Each new row is followed by what is left after taking away its nearest point in the smallest flat space through zero that holds the last named rows.

Z588 (5 x 8):
[[ 18  -6   5  13   1  21  24   0]
 [-24 -42 -17  -1  23 -21 -30   8]
 [-28  20  12  -1   2  16  25  24]
 [-11   7  25  21  12 -37 -19   6]
 [-18   9  -8 -23 -33  17 -10  20]]
New rows:
[-22  -9  13 -17 -19 -16   2   5]
[ -5 -13  12 -11 -11 -11  14  -7]
[ 13  -1 -30 -23  15  -3  -2 -20]
[ 5  3 -3 -2  3 -2 -1  7]
[ -3  -7  21   1 -15  -2   6  11]
[-1 -8  9 -8 -4 -5  7 -3]
[ 13  -7  23  -3   5 -13  28  14]
[  9  -9   9 -19  -2 -16  13  10]
[ -2  20  20 -34   6  17 -12  -9]
[  4  -3  24 -17  14  16 -14  -3]
[ 33 -14   6 -12  -5  28  -8   3]
[  9   1  13 -14  13   9 -10   6]

Z66 (5 x 8):
[[-70   0 -27   1 -30  16 -32  -1]
 [-16 -12 -12  50   7  24   2   0]
 [  7  15  36 -12   5  24 -29  -2]
 [-30 -19   7 -44  13 -28 -36  20]
 [ 45   7  13  -4  40  17 -17 -43]]
New rows:
[  0 -10  -7 -11   2   2  -5 -33]
[ -2 -12   7  -2  -5   2   4  -8]
[  0  14   8 -15  -1 -14 -33   1]
[  5  10  -3  10  -3 -12 -12   3]
[-27  11   6  -7  -4  -8   4  42]
[-5 16 -5 -2 12  1  4  7]
[-44 -34  -4   2  -3   2   2   9]
[ -6 -15   9  -7  -2   8  12  -9]
[ -8 -33  30  29  19   2  -8  11]
[ -3 -11  12   3  -8  -5   2 -12]
[ 11   0  16  10  -1 -21  25  29]
[-2  6  2  4  2 -6 -1 -1]

Z720 (5 x 8):
[[ 14   9 -14  24 -19 -30 -34 -46]
 [ 16  22  -4 -28 -33  22 -25   4]
 [  7  -1  17  17 -10  25  -3  16]
 [ -4  -7 -59 -11 -28 -57   9   7]
 [  8  38  11 -19  42   1  27  20]]
New rows:
[  4 -20  -3  17 -41 -56 -20 -47]
[  4  -2  24  -8 -13 -16   9  -2]
[ -1 -47  41   5 -45   1  -5  -9]
[ 11  -6  32 -12 -17 -21  12  -2]
[ 13  -4  56  15  -3  11   6 -56]
[ 12  -2  21  -7 -21  -8  29 -15]
[ 48   7   1 -12 -14   4  24   5]
[ 34 -15   5  -8  -6   1  22 -13]
[-10 -55   2  -1 -22  10  13 -10]
[14 -5  4 -4 -6  0 14 -8]

Z644 (5 x 8):
[[ 15  -4 -51  -9 -43 -33  16   4]
 [-20  18 -39 -32  -5  21 -24 -14]
 [-64  23  23   9  22 -69  40   4]
 [-48  -2 -24  20  -8 -14   8 -21]
 [ 37  -2   6   8 -33 -41 -41 -33]]
New rows:
[ 26 -12 -20  25 -27 -21   6 -21]
[ 6  7 -3  3  6  1  7 -9]
[-31  -2 -22 -26  -7   7 -10 -35]
[ -1 -14   6 -15  -2   1   9 -13]
[ 11  16  -2 -27  20  -6  35  32]
[ 5  3 -4  2  7 -1  4 -6]

Z993 (5 x 8):
[[ 21 -23   5 -28 -29 -16  -1 -24]
 [-22   5 -40 -10 -28   5  43 -23]
 [-15   6  34 -14  22  27 -33  13]
 [ 26  28 -27   8  19  30 -12  12]
 [ 50  -5 -20   1 -21  27  -3 -12]]
New rows:
[  9  35 -10  56  21 -23  18   1]
[  3  20  13   8   0  -2   2 -21]
[ 11 -40 -11 -12   7 -11  -5  35]
[ -3 -33 -19 -15   5   4   2  33]
[  2   2  10 -17  -9  -8  32  56]
[ 11   1   9 -23 -14   2  27  52]
[  9 -19   7 -48 -27  -2 -12  -2]
[-1 -5 -4 -6 -8  0  0 19]

Z609 (5 x 8):
[[-19 -12  16 -74   9  -6   1  -1]
 [-13 -48   8 -11 -18 -18  13   7]
 [ 25 -34  11   6 -27 -33  11 -12]
 [-25 -41   3 -43 -52 -11 -31 -15]
 [-65  -7  -6 -12  20  -8  32 -19]]
New rows:
[  8  -7  -3   1   4   6  -7 -16]
[  4 -10  -3   0   9   8  -3 -10]
[-14  19 -18  25  -1 -15  -2  36]
[ -7  16  -9  -2  -7 -29  -3  21]
[ 35  32   0   4  -1 -11  20  -3]
[  0  10  -6  -4 -13  -1  12   8]
[-35 -30  -5   5   0  -3  -1 -13]
[ 1 -8  1  2 10  2 -8 -7]

Z295 (5 x 8):
[[-41 -43  41  33  29 -33 -15  14]
 [ 14 -21 -20  -4  27  16  24   7]
 [ 23  -7  23  -5   9  -3  -7  13]
 [-30  -1 -24  32 -11 -10  20 -24]
 [ 23  -6   2  13  57  57  26  -1]]
New rows:
[-36 -10   4 -16 -21  24  -7  27]
[ -6 -11   9   5 -24  19  12  18]
[-26  -2 -25  25 -36  46  11 -26]
[  0 -25   4   6 -27  25  -5   3]
[-32  -6   8 -16  34 -28 -14  32]
[ -1  21  -3   0  15 -15   7   9]
[ 46  -7  18 -22 -20   0  -1 -21]
[  1 -17   8 -12  -5   5  -2 -25]
[ 22  21 -19   4  -8   9  50   0]
[-7 12  8 -3 -1 -3 20 15]

Z580 (5 x 8):
[[-28  34  23  50 -11   0 -47  15]
 [-22  18  35  22 -13  38  20 -12]
 [ -8 -24  13  40 -11  19 -21   6]
 [ -8  -5  12  -6  -8 -41 -55  52]
 [-23  56  12  37  38  64 -56  44]]
New rows:
[-19  27 -11  30  -2  22  -2 -10]
[-10   0 -11   0  -7   2   3   5]
[  4 -16  -1 -21  49 -10  26 -33]
[-13 -11  21   1  36 -13  -2 -14]
[ 12 -12  34 -26   5  19 -27  -8]
[ 14  -2  21 -16   4   5 -26 -27]

Z891 (5 x 8):
[[ 45 -20 -14  31 -35 -24  -2  41]
 [-15 -29 -46  -5  30  -9   0 -12]
 [-33   2   6  17  44  -1  23  50]
 [-31  -9 -18 -15  -6 -18  16  44]
 [ 22 -23 -39  26 -36 -22  38   1]]
New rows:
[ 32   0 -21  -1 -18   3  -4 -14]
[ 7  9 -9 -5  2  8  3  4]
[ 2 36  6  2  5 -4 23 12]
[ 10  22 -11  -6   7  -8   2   2]
[  7  -8  13 -19   7  -2 -17 -15]
[ 4 -9  9 -6  4 -7  5 -2]
[  9  -9 -13 -15   3   1 -11  -5]
[ 6  0 -1 -6  2  4  4  2]
[ -5  -8   5   9  -5 -33   4 -26]
[ -9  -4  15   7   2 -32  -4 -10]
[  2  48  -7 -11  25 -21 -17 -34]
[  7  41 -14   0  10 -34  -4  -4]

Z950 (5 x 8):
[[ 13 -35  36  32 -42  53  -5  12]
 [  0 -24  42 -37 -39 -19 -52 -46]
 [  0 -19 -43   7 -20  37 -17  38]
 [-32  25  -4  -3   5  31 -16   7]
 [-13   5  -3  43 -13  56 -15   9]]
New rows:
[-18  19 -25 -15  15  32   2 -43]
[  6  -8 -15 -17   3  25  20 -31]
[-30  18   0 -19  -6 -26 -34 -25]
[-9  0  1  5 -8 -9  1  5]
[ 12 -26  12 -10   0 -32 -32  -2]
[ -1  -7   9   7  15  -8 -16  14]
[-15  -1  32  23 -10   9  -8   4]
[-10  -2   5   8  -1 -12  -5  11]
[ 10 -14   0  37 -34 -27  -5 -45]
[-15   2  -5   3 -20  -7  13  -4]

Z267 (5 x 8):
[[-26 -25  80 -26  11 -21 -29   3]
 [ -5 -35  55  10  68 -24  48  19]
 [-47 -22  17 -18  -4 -37  -2 -38]
 [-25 -36  28  -6  11 -21  42  15]
 [  6  -7  34  -2  28 -20  39  62]]
New rows:
[  7 -11  -7  -1 -16  39  10  19]
[-6  2 -2 -6  5  6  0  1]
[ -9 -14  -7   9  31  50   8  -8]
[-24   6  -8 -10  15  19  -3   8]
[ 21  -9  -9 -15 -12  20 -18  27]
[  6 -14 -11 -13   7  -3  -7   4]

Z299 (5 x 8):
[[-23  23 -13 -35  27 -55  -7  -8]
 [  0  -6 -10 -46   5 -26 -20 -36]
 [-26  58  -3 -47   4 -13 -41  -6]
 [-28  61 -38 -21  26   8  13 -19]
 [ 39  27 -40  47 -14   9 -16 -12]]
New rows:
[ 34  30  26 -32  -7  -9 -17 -13]
[ 31  18  22 -10   5  -4  18  -3]
[  8 -12  17  22  30 -36  25  31]
[14  5  8 -3 13  2  1  1]
[ 25   3 -16  -9  35 -22  30  38]
[ 33   3  -7 -24  14   6   6  26]

Z327 (5 x 8):
[[ 20 -18 -23   5 -11  26   5   3]
 [ 43   1  10  10  27   8  -7  46]
 [-30  -8  10  -8 -27   1   0 -33]
 [ -2   1 -11 -10  34  20  30  15]
 [-12 -19 -11 -40  32  30  -8 -24]]
New rows:
[  4 -20  28 -30  14  19  -4 -23]
[ 12  -1   4  -3   1  -6   9 -10]
[-19  37 -38  -7 -16  13  -4 -38]
[ 2 34  1 -1 -6 22 -7 -5]
[-33  -1 -11 -13 -15  -8  14 -28]
[ 0 -3 -1 -5 -2 -3  1  3]

Z433 (5 x 8):
[[ 47  32 -29 -25 -43  16  -5 -47]
 [ 14 -21  21  22 -45 -51  27  15]
 [ 25  23 -12   2 -15  -5  -7 -14]
 [-21  -9  15  28 -20 -12  -8  -9]
 [  0 -30  24 -49 -18  -8   0 -14]]
New rows:
[ 29  -8  18   5   0  16 -43 -44]
[ 29 -23  13  16  11  14  -7  -9]
[ -1 -13  27 -10   4  30 -27  32]
[ 15  -2  17   4 -16  26 -19  26]
[-13  14  29  10  35 -34  41  18]
[-11  23  17  -3  12  -8  29 -21]
[ -3 -43  -9  43  17 -13  -4  26]
[ 16 -31 -17   9   6  -1 -17  -3]
[ -5  17  -5   4  23   4 -28  21]
[-1  0 -3 -2 -9  4 -8 12]
[-12  -6  34 -11  17  46   8 -15]
[13  9 33  7  5 16 11 -5]

Z411 (5 x 8):
[[ 31  22  -7   1  11  42  -8  59]
 [ 68   6   6  23 -26  80 -25   1]
 [ 20  27  -5  28   5 -13  22  21]
 [ 26   9   1  -7  12  80  -8  24]
 [-11  30  30  -1  10 -11 -23 -14]]
New rows:
[  1 -20  -2  14  31 -39   7 -10]
[ 14 -18   3   9  30  -6  -9  -3]
[-54  35  27  39 -11  -1 -25   5]
[-43   1  -1  37 -24  16  -7  14]
[-20   9 -11   7  23   7   1 -12]
[ -6   2 -16  11   7   2 -11  -4]
[ 33  -7   3   6  -9 -37 -28  15]
[13 -8  4 -3 15 -5 -1 -3]
[-9 31 -9  8 -7  9  2  9]
[-14  14 -13   2 -16   6  -2  -1]
[  0 -28   0 -13 -56   3  26  -1]
[ -8   9  20 -14 -32   4  20   9]

Z185 (5 x 8):
[[ -1   4  10  32 -19  17  10 -32]
 [ 16 -59  51  19 -15 -41 -28 -31]
 [-71  11  12  -4  -6  -3  48  -8]
 [ 20  -9  31 -20 -16  -8   3  16]
 [ 20  26  29 -22 -37  37 -16  23]]
New rows:
[ -3  23  23 -21  25 -42  10  18]
[  4  32  17   6  15 -19  -6  -5]
[  9  -7  22   0 -28  16   1 -23]
[  1  -6  -5 -11  -2   5   1  -9]
[  1   5 -12  12 -41  24  16  17]
[ -4 -16 -17  10 -24  -1   2  17]
[ 13  22  -3   5 -20 -38   7 -43]
[  5  32  -8 -15 -17 -33  -7 -23]
